The same things were measured in two ways. Each way mixes the same 9 hidden numbers, adds some noise and spreads widely along 6 directions of its own, which tell nothing about the thing.
In the rows, zero is written as 128.
Some things both ways: the first way, then the second way.
[177 100 170 114  92  73 169 146 116  62 195  46 142 118 128 175]
[121  97 150 153 162 147  82 161 105 143 124 103 157 106 148 133 122 133
  95]

[159  93 120 149 215 148  82 122  61  93  76 116  79 172 150 115]
[116 101 148 114 124 170  73 163  65 123 107 175  86 150 162 181  58 193
  92]

[110 127 140 176  71 135 116  90 121 155 135 125 176 166 125 139]
[116 139  88 157 147 129 149  91 106 120 125 109  80  81  95 100 137 132
  98]

[123 164 119 118 102 107 152 156 146 154 142 132 134 108 141 162]
[152 118  94 160 118 140 137 125 105 114 152 107 123 135 103 136  98 161
 149]

[157 164 112 103 149 126 130 121 125 129 163 167 131 122 131 128]
[138 128 101 119 119 117 161  99 120 142 137 141 135 133 105 121  69 155
 159]

[133  45 109 157 106  98 184 105 116  99 106 167 152 142 193 147]
[136 115 124 126 127 121 133 140 113 132 143 153 142 160 141 137  86 160
 120]

[144 176 128 150  50  92 109 137 161 161 166 168 151 112 145 166]
[166 124  97 107 129  97 148 116 172 151 160 105 120 166 133 155  91 173
  98]

[159  98 139 154  99  89 123 121  97  77 193 132 147  89 142 124]
[105 138 134 157 117 120 178  65 110 129  97 148 110  78 123  87 130 108
 134]

[124 198 145 121 134  81  77 126 154 149 224 205  82  50 107 113]
[176  74  82  78 122 105  62 206 125 165 130 170 115 166 172 114  87 183
  60]

[198 145 154  81 121  43 116 149 133  91 228 172  89  79 135 160]
[105 167 180 176 147 132 149  80 134 102 123 120 128 109 104  98 120  82
 181]

[ 84  65 135 202  88 131 133 114 149  97 100 107 103 135 135 121]
[158 120  71 180 114 124 130 112  52 130 128 171 153 118 125 111 147 171
  90]

[129 124 136  68 141 109 167 157 203 101 168 102  93  95 104 112]
[157 134 126 147 166 139  98 160 103 103 132 138 120 130 104 117 114 132
 116]

[126 111 141 134 127 114 119 127 100 125 151  99 128 140 144 118]
[123 127 139 131 121 126 161 112 143 157 131 115 129 131 152 136 155 125
 124]

[144  90 192 132 111 121 134 111 117  74 120  50 133 141  78 143]
[169 167  95 119  80 146 171 103 142 131 146  88 149 130 113 120 178 144
 201]

[121 213 154  70 165 140 124 106 128 176 197 103 133 160 117 136]
[ 86 105 136 142 157 130 111 125  73 177 102 173 168  92 145 110 143 111
  82]

[145 106 143  98 124 129 124 160 139  79 134  74 131 138 126 123]
[114 153 131 151 105 127 124 130 173 126 177  94 160 157 143 146 145 144
 127]

[134  99 115 151  84 109 173 113 142 131  98 194 172 114 156 199]
[153 114  99 101 145 128  75 201 145  69 131  99 113 106  94 105 110 121
 110]

[136  97  98 148 137 185 138 143 126  86  63  70 114 157 118 126]
[113 110 185 143 178 160  15 155 118  77 120  63  94 144 143 147  85 130
 129]

[138 127 122 153 108  91 109 112 128 166 155 201 123 109 109 143]
[160  80 103  33 167 102 108 164 123 182 110 173  85 175 135 166  63 155
  73]

[127  67 127 182 131 120  83 111 150  73 105 193  66 102 118  90]
[167 141 109 124 126 123 107 122  88 115 109 193  95 152 126 130  90 173
 105]

[157 100 142 145 133 113  92 123 136  72 146 145  92  95  89 115]
[156 154 114  80 131 107 168 117 156 128 104 136 123  97 100 105 151  97
 133]

[126 129 143 115  74 128 140 131 188 141 129 106 144 145  75 124]
[105 174 152 156 176 126 168  66 136 117 127 110  98 116  74 130 141  80
 148]

[120  71 130 100 137 106 191 119 130 109 130 135 137 137 161 151]
[181 135 115 106 181 140 123 181 136 116 107  96 142  67  75 102 172  86
 119]

[158  76 137 109 162  72 127 124  69 122 173 176 113 144 171 169]
[ 89 126 100 131  97 132 131 143 117 116 186 134 137 172 133 121 104 161
 148]

[135 132 129 119 119 128 126 125 113 150 126 121 155 150 135 136]
[117 117 145 117 138 131 111 135 145 144 135 117 106 155 147 158 107 139
 115]

[124 143 126 135 112 142 102 117 146 128 135 121 117 148 135  91]
[142 141 164 129 157 127 136  86 134 160 117 122 106 150 152 159 112 146
 113]

Other things, the second way, with their names:
k_529: [ 91 103 206 166 126 146  55 123  78 110 104 163 104 174 221 131 111 148
 109]
k_694: [ 93 154 150 142 119 114 131 128 175 109 156  98 166 131 138 104 185  81
 139]
k_124: [146 130 100 120 145 132 144  93 109 154 114 109 111 110 103 141 146 131
 125]
k_939: [134 134 115 136 177 143 137 105 114 145 122  79 110  97  95 125 155 111
 121]
k_281: [144 122 130 152 129 117 131 147 124 138 133 143 186 122 133 104 167 100
 128]
k_568: [ 98 139 151 105  98 106 177  65 147 174 125 154 139 164 160 150 130 116
 160]
k_970: [111 126 148 148 143 151  77 135 124  99 128  77 130 113 132 143 133 131
 117]
k_460: [167 117  95 104 150 138 104 186 138  97 118  99 102  81  93 104 118 130
 102]
k_712: [164 115 167  41 141 123  66 157 173 156 103 114 129 180 167 178 101 137
 129]
k_982: [142 154 146 123 123 118 157 130 161 145 124 164 128 132 132 143 132 122
 109]
k_23: [116 129 157 105  97  99 110 136 159  90 122 155 142 159 146 110 108  95
 165]
k_331: [110 125 141 140 151 159  88 146  99 103 113 107 124  95 117 126 135 117
 123]
k_988: [144 156  87 123 126 129 145  71 128 111 153  60 110 144 111 122 147 160
 158]
k_213: [136 120  74 100  98 154 111 206 165 118 187  69 115 145 134 151 137 185
 102]
k_625: [167 173  50 141  98 114 221 104 166 108 147  85 140  55  55  76 191 110
 145]
k_196: [138 144  96 124  84 150 151 165 179  62 160  53  86 102  98  89 142 126
 179]
k_105: [150 175  77 150 130 134 161 120 106 130 165 155 143 133  96 141 123 189
  89]
k_414: [130 118  68  97  75 107 134 144 153  99 178 109 133 166 125 110  86 170
 159]
k_893: [ 85 135 147 154 112 144 161 120 111 107 133 133 104 122 146  95 164 106
 146]
k_527: [129 121 120 136  95  93 142 111 141 150 128 164 150 141 151 106 132 122
 126]
k_494: [138  97 121 120 163 140 106 162 131 134 124  73 146  91 112 135 132 114
 110]
k_115: [164 152  54 161 111 113 157 119 120  95 123 128 117  57  71  66 159 127
 104]
k_781: [134 134 124 116 110 104 195  48 134 137 145 113 121 181 118 113 118 109
 230]
k_975: [ 67 152 122 120 145 156 150 127  97 134 144 141 109 119 118 145 144 142
  92]
k_677: [ 32 147 130 206  95 101 168 106 124  98 150 188 129 105 122  59 183  56
 119]
k_562: [129 118 104  94 128  98 120 129 155 122 132 118 130 131 111 111 102 118
 132]
k_670: [177  72 138  60 138 124 138 168 152 202 118 120 151 162 168 178 113 137
 123]
k_150: [ 99 117 153 144 111 135 129 140 123 144 155 150 129 184 162 127 139 116
 158]
k_532: [132  96 117 126 130 132 139 175 131 153 130 141 134 109 125 120 125 114
 112]
k_466: [158 142 138 195 135 128 193  79 102 154 105 176 126  89 106 144  99 142
 105]
k_235: [183 126 105 125 132 145 110 179 129 116 133 117 116 123 118 137 138 150
 108]
k_740: [ 76 119 181  73 157 127  66 202 192 141 134 119 125 139 175 129 130  98
  75]
k_667: [ 74 134 146 129 162 122  40 143 101  73  98 146  93 101 125  56 133  85
 105]
k_874: [172 133 171 124 148 122 141 106 138 157  89 133 126 124 150 134 140 112
 128]
k_516: [128 103 128 150 127 114  80 153 122 130 135 138 150 143 161 102 123 135
 105]
k_718: [118 136 138  81 133 150 128 160 169 102 122  74  90 102 116 137 153 105
 133]
k_647: [133 160 138 146 107 162 130 115 134  98 159  93  88 164 125 150  97 172
 178]
k_929: [138 112 129 100 132 125 135 121 112 164 127 137 154 162 146 151 143 126
 143]
k_157: [137  99 150 122 122 120 133 134 161 163 131 119 107 157 173 155 111 140
 108]
k_453: [121 139  97 141 117 115 134 105 151 155 166 115 125 159 138 144 136 157
 100]
k_498: [ 88 124 123 141 139 121 142  91 109 137 129 130 147 108 107 119  98 118
 138]
k_673: [187 124  78 139 108 111 147 119 126 133 143 160  96 161 101 164  75 176
 117]
k_10: [134 110  69 108 109 144 148 162 121 142 182  94 168 151 110 154 118 171
 146]
k_24: [153 108  96 136 116 115  69 181 145 110 128 119 126 103 142  98 127 148
  70]
k_841: [107 140 158 136 143 139 176  64 143 144 155  68 113 163 124 159 109 124
 192]
k_750: [106 141 212 174 147 119 117  89 109 120  82 174 163 108 145  91 134  59
 160]
k_484: [120 144 144 162 188 145  73 133  95 114 125 131 100 134 109 142 139 119
  87]
k_940: [144 138 120 112 112 118 134 105 153 113 121 107 123 124 104 122 120 114
 168]
k_829: [116 154 174 136 133 165 117 110 114 101 112 124  86 133 132 171 116 139
 137]
k_624: [177  92  81 106 125 120 145 118 103 121 151  83 148 163 117 121 105 155
 183]
k_946: [124 132 107 107  80 132 153 189 192 117 163  89 148 114 141 116 193 113
 126]
k_586: [163 122  86 138 140 132 142 129  75 157 123 162 160 108 117 128 114 175
  91]
k_908: [ 89 145 140 198 117 135 143  83  81  87  98 145 103  74 111  32 191  60
 178]
k_772: [133 116 129 126  81 139 135 108 128 137 135 111 106 166 154 138 121 141
 191]
k_606: [ 89 118 153 106 142 134 121 124 136 140 127 120 102 148 130 162 130  97
 140]
k_253: [ 80 116 139 121 122 102 130 156 181 107 157 104 165 127 118  89 144  60
 159]
k_763: [122 137 139 164  72 154 135 135 127  88 114 130 118  98 114 110 164  89
 190]
k_260: [177 108 156  92 159 161  80 195 174 158 151  49 137 174 153 197 150 140
 127]
k_417: [136 120 116 194 148 152 122 166  95 104 116 143  96  65  87 114 131 117
  86]
k_103: [106 117 145 138 131 121 124 136 159 148 148 101 158 139 151 130 145 110
 124]
k_328: [143 135  84 115  71 119  94 168 135  85 172 144 114 193 156 103 111 184
 135]
k_35: [ 63 159 220 158 185 172  64 156 128  99 121 109  92 119 166 155 155 116
  60]
k_360: [186 110  59 110 102 110 134 177 141 134 139 124 171 102 104  93 139 138
 125]
k_309: [108 150 128 112 116 145 144 159 149  91 144  93 151 104 115  99 186  94
 158]
k_887: [190  77 144  68 150 130  62 224 188 130 125  69 101 155 169 152 118 136
  94]
k_547: [ 86 110 170 207 149 152  80 143  79 117 101 155 116  86 140  88 154  80
 113]
k_971: [135 130 111  88 155 116 119 107 104 162  90 151 130 106 121 132 153 119
  87]
k_141: [193 145  61 124 113 119 177  66  71 138 106 165 118 119  87 136 109 179
 139]
k_358: [127 108 120 110 120 113 125 116  90 116 125 174  84 171 160 115  58 178
 113]
k_255: [ 97 103 169  34 139 131  60 220 210 139 155  84 115 189 187 169 124 123
  99]
k_889: [113 153 193  93 151 142 148 101 162 131 114  97 115 139 139 168 120 109
 155]
k_678: [160 153  96  78 123 117 184 129 158 145 116 135 142  92  83 128 139 115
 134]
k_669: [ 76 129 123 149 114 140 112 134 115  98 144 124 107 118 140 111 125 141
 108]
k_45: [ 77 127 191 172 106 172 112 150 115  92 150 128  75 171 180 139 126 134
 156]
k_408: [165  94 107 172 123 142 130 157  68 143 150 155 167 157 145 154 124 175
 109]
k_817: [178 104 154 113 164 147 111 176 148 133 100  98 104 103 118 147 122 107
 121]
k_46: [138 136 124 112 159 134 172 148 132 118 141 128  99 125 103 137 123 125
 112]
k_205: [125 122  93 117 139 135 118 162 124 102 134 111 109  95 101 109 132 128
 103]
k_641: [147 142  54 102 129  93 219  79 130 178 147 131 170 105  76 119 143 134
 125]
k_662: [164  80 127  84 137 114 101 166 128 155 101 134 153 131 153 138 129 122
 107]
k_700: [163 140 143 102 150 148 135 106 138 144 113  92  94 140 123 189 134 144
 128]
k_189: [128 112 102  96 134 146 134 126 134 130 120  84  60 103 104 131  89 144
 135]
k_301: [162  90 105  88 149 136 165 145 113 144 103 104  99  92 108 110 155 101
 138]

Some of these things the first way, each followed by its name:
[131 155 138 112 103 104 141 133 154 125 166 121 126  95 143 120]  k_874
[146 176 136 101 126 170 122 131 154 126  97 100 151 121  90 139]  k_712
[100 123 125 154  67 110 157 115 127 150 132 174 174 126 160 149]  k_103
[141 107 148 119 113 143 107 105  99 153 121  73 163 208 127 133]  k_453
[ 92 157  77 152 128 177 134 121 145 156  89 203 155 109 140 127]  k_414
[129  52 161 215  95 138  77  85 102  79  96 126 111 161  82 130]  k_971
[ 94 196 118 132 130 179 129  92 157 204  92 142 157 175 115 146]  k_205
[ 95 153 118 116 133 128 105 140 143 150 147 184 109 110 154 132]  k_694
[104 157 162 143  81 107 129 126 136 158 132 131 178 130 130 182]  k_213
[120  84 156 129 144 121 142 107 131 127 108  95 106 151  82  91]  k_150
[179  62 166 142 103  77 131 102  88  84 121 129 146 161 152 168]  k_647
[144 154 120 147 179 158  82 144 125 118 102  77  45 123  72 104]  k_662
[140 119 114 107 147 142 136 142 101 137 135  75 119 171 131 113]  k_841
[146 135 122 108 170 128 115 103  89 153 146 140 108 168 167 136]  k_516
[130 132 111 123 141 163 134 126 131 116  92 119 140 155 145 119]  k_889
[149 119 142 178  92  97  98 125 145 120 147 134  67  91  48 115]  k_781
[108  97 106 201  84 129 147  81 162 117 121 188 144 103 147 113]  k_358
[133  85 125 141 169 172 113 119  90 103  70  84 135 167 110 114]  k_718
[ 53 154 106 135 102 155 187 139 172 162  97 148 168 124 136 143]  k_10
[118  66 152 132 164 135 129 101  99  95 148  80  97 122  86  71]  k_908
[119 141 131 114 138 131 144 136 117 127 139 115 136 133 143 161]  k_331
[174 123 132 112 183 131 112  99  51 153 100 126 135 186 152 158]  k_196
[108  86 140 127 136 127 113 118 134  93 133 127 126 166 180 115]  k_35
[144 146 121 142 119  86 106 162 119 136 155 148  86  75 139 145]  k_887
[133 141 132 147 140  78 108 116 101 157 149 206 101 115 137 131]  k_532
[ 87 109 134 155 131 103 126 110 120 146 152 167 109 110 152 111]  k_893
[145  86 142 120 152 134 111 132  62 123 139  60 121 176 124 131]  k_124
[109 133 130 143  99 152 126 114 163 123 125 122 157 122 113 114]  k_115
[118 148 132 132 113 132 103 158 125 145 117  99 116 133 129 142]  k_700
[168 145 131 105 125 119 119 151 109 118 144 117 137 102 109 158]  k_940
[ 95 106 116 117 149 116 148 139  98 155 139 146 110 122 167 139]  k_929
[129 142 113 104 160 131 101 137  77 152 152 154 133 123 159 112]  k_568
[164 120 144  93 115 113 177 119 169  81 147 108 134  98 111 121]  k_750
[122 103 128 116 158 135 136 132 131 120  93 102 101 150 136 112]  k_235
[143  23 119 191  82 137 165 108 107  39  97 121 173 142 113 117]  k_498
[116 114 121 131 138 142 129 121 107 123 137 124 157 140 155 130]  k_669
[175  98 153 237  94 104  45  94  93 108  87 133  75 163  85 106]  k_157
[114  95 123 177 151 178 114  90 126 103  70  70  97 167 132  82]  k_529
[172  67 132 118 118 100 154 152  59  70 182  81 186 100 128 132]  k_189
[168 107 122  93 106 119 155 162 146 132 102  69 158 130 106 129]  k_673
[ 97 170 141 136 117 154 108  72 165 224  95 159 155 181  83 109]  k_677
